The rows are grouped in 2 ways, from coarse to fine. Each group lies inside one group of the grouping before and may be the whole of it. The rows also spread widely along 3 directions, which tell nothing about the answers.
In the rows, 128 means zero.
Some rows, each with its group in each grouping after it:
[137 142 136 163 116 170 136 156 131 154 120 141 161 199 103 165 117]
z786 z50
[136 136 103 138 147 124 151 122 127 132  97  99 185 164 124 132 103]
z59 z104
[130 136 120 132 142 133 162 122 107 123  87 128 149 190 127 147 140]
z786 z418
[113 129 139 165 177 156 165 116 103 124 102 102 187 130 156 149  72]
z59 z790
[147 128 124 110 160 157 126  80  95  96  94 129 146 184 165 159 130]
z134 z184
[172 117  89 107 126 114 106  80 128 107  77  95 158 227 129 138 163]
z134 z609
[147 127 125 138 123 163 134 116 111 134 118 114 155 198 137 163 131]
z134 z974
[115 123 130 158 198 142 159 111 137 102  88  88 186 125 173 136  84]
z59 z790
[132 134 113 156 153 152 161 141 127 126 115 105 187 143 130 146  85]
z59 z104
[124 130 125 132 158 138 158 126 100 123  88 132 142 176 133 155 137]
z786 z418
[117 126 105 165 150 158 163 156 166 126 124  85 201 137 124 150  84]
z59 z104
[143 144 122 133 119 105 148  99  66 176  92 135 188 214 101 120 104]
z59 z790
[139 132 132 147 159 156 130 129 138 117  90 128 151 181 142 164 131]
z786 z50
[155 127 122 130 124 146 125 103 117 130 103 106 161 206 133 156 134]
z134 z974

New rows. What belongs after each?
[116 128 116 142 162 124 148 114 133 125  87  95 194 168 143 130  95]
z59 z790
[164 131 108  84 149 119 117  56  81 105  69 134 139 211 156 146 152]
z134 z184
[146 103 114 142 168 169 123 110 148  71 102  82 159 155 165 167 127]
z134 z609
[163 121 122 128 168 160 120  84  90  90  97 112 146 154 163 170 131]
z134 z609
[169 159  99 101 129  85 151  65  36 180  77 143 162 220  99 106 126]
z59 z104
[125 134 133 153 170 142 159 107  92 134  98 110 177 144 154 140  82]
z59 z790
[129 136 108 150 147 142 161 133 124 132 113 101 190 150 124 139  92]
z59 z104
[123 126 119 135 164 110 141  91 119 125  74  96 188 172 147 118 102]
z59 z790
[136 150 137 145  99 163 173 142  53 184 128 169 154 213  85 158 127]
z786 z418
[151 134 150 149 130 192 144 123  73 146 141 135 153 170 139 180 110]
z134 z974
[119 131 142 168 149 161 165 130 102 150 119 120 189 148 127 145  73]
z59 z790
[146 140 122 107 145 103 150  90  70 141  62 147 139 211 124 134 157]
z786 z418
[147 132 117 110 155 159 126  80  99 100  95 128 143 181 167 163 127]
z134 z184
[109 114 117 148 168 150 158 148 178  88  84  96 158 159 150 158 134]
z786 z418
[122 136 127 146 159 131 159 112 102 136  94 105 185 162 138 136  93]
z59 z790
[155 112 118 135 151 167 121  98 114  99 108 104 151 167 151 166 132]
z134 z609
[137 135 128 143 161 147 129 122 141 110  81 122 148 184 147 156 131]
z786 z50
[125 120 133 157 122 217 142 151 132 113 157 127 165 173 132 188  94]
z134 z184
[166 128 116 102 137 111 118  64 105 126  67 104 146 224 146 139 153]
z134 z974
[133 124 128 151 177 156 126 132 171  92  83 108 151 158 162 165 122]
z786 z50
[139 141 126 123 155 108 155  84  63 150  78 125 176 188 131 122 102]
z59 z790
[128 108 101 129 116 162 122 131 193 104 118 100 176 215 127 157 128]
z134 z184
[138 127  94 128 172  99 148  99 145 110  71  81 179 159 142 120 113]
z59 z104
[150 133 130 119 127 169 135  97  81 125 116 145 149 198 136 165 127]
z134 z184
[125 130 143 178 124 207 148 176 138 138 140 135 168 166 117 182 100]
z786 z50
[122 128 128 152 165 140 159 115 102 130  96 104 188 154 144 133  89]
z59 z790
[156 127 124 128 131 142 125  99 115 128  98 112 152 204 140 154 138]
z134 z974
[163 144 126 108 161 116 120  79  90 127  56 144 135 203 145 138 151]
z786 z50
[129 129 107 146 165 134 153 124 132 117  98  90 180 143 137 139  96]
z59 z104
[127 131 116 125 159 120 149 113 136 106  69 112 142 187 136 141 151]
z786 z418
[155 113 127 143 172 181 128  97 111  88 107 105 154 141 166 176 128]
z134 z609
[150 118 106 104 147 129 122  76 123 100  81 116 149 210 154 151 140]
z134 z184
[149 112 124 150 132 188 129 128 120 109 132 105 164 171 125 174 120]
z134 z609
[141 117 121 143 125 163 130 122 146 125 115  96 166 197 135 162 128]
z134 z974
[135 141 130 139 134 126 161  98  69 167  98 128 183 186 119 128  97]
z59 z790
[154 127 130 133 137 158 133  99 104 128 104 112 154 184 145 162 132]
z134 z974
[140 144 129 123 187 103 152  65  69 128  64 114 172 152 165 127 104]
z59 z790
[135 137 110 147 145 136 158 126 111 145 108 109 183 164 119 138  93]
z59 z104
[112 129 114 164  94 138 153 157 142 177 125 105 211 216  77 126  88]
z59 z790
[147 139 118 101 156  97 148  91  85 125  51 134 137 205 138 137 159]
z786 z418
[140 130 107 137 123 128 118 135 174 128  85 116 161 227 111 145 142]
z786 z50
[171 156 104 100 134  78 143  68  43 167  65 135 163 204 110 103 128]
z59 z104
[128 104 111 143 173 156 122 121 193  71  90  63 164 162 176 161 128]
z134 z974
[128 141 129 164 184 175 171 128  95 124 113 115 174 102 155 157  79]
z59 z104
[115 127 132 156 186 140 151 105 121 111  92  98 186 132 161 137  80]
z59 z790
[123 126 132 145 156 156 167 134 103 124  96 132 148 172 134 164 129]
z786 z418
[163 133 132 123 114 145 131  89  74 153 102 127 154 219 122 154 139]
z134 z974
[113 122 100 147 113 121 148 137 155 154 106  96 211 217  98 120  93]
z59 z790
[128 137 106 159 131 148 162 149 130 151 122 104 193 162 102 142  91]
z59 z104
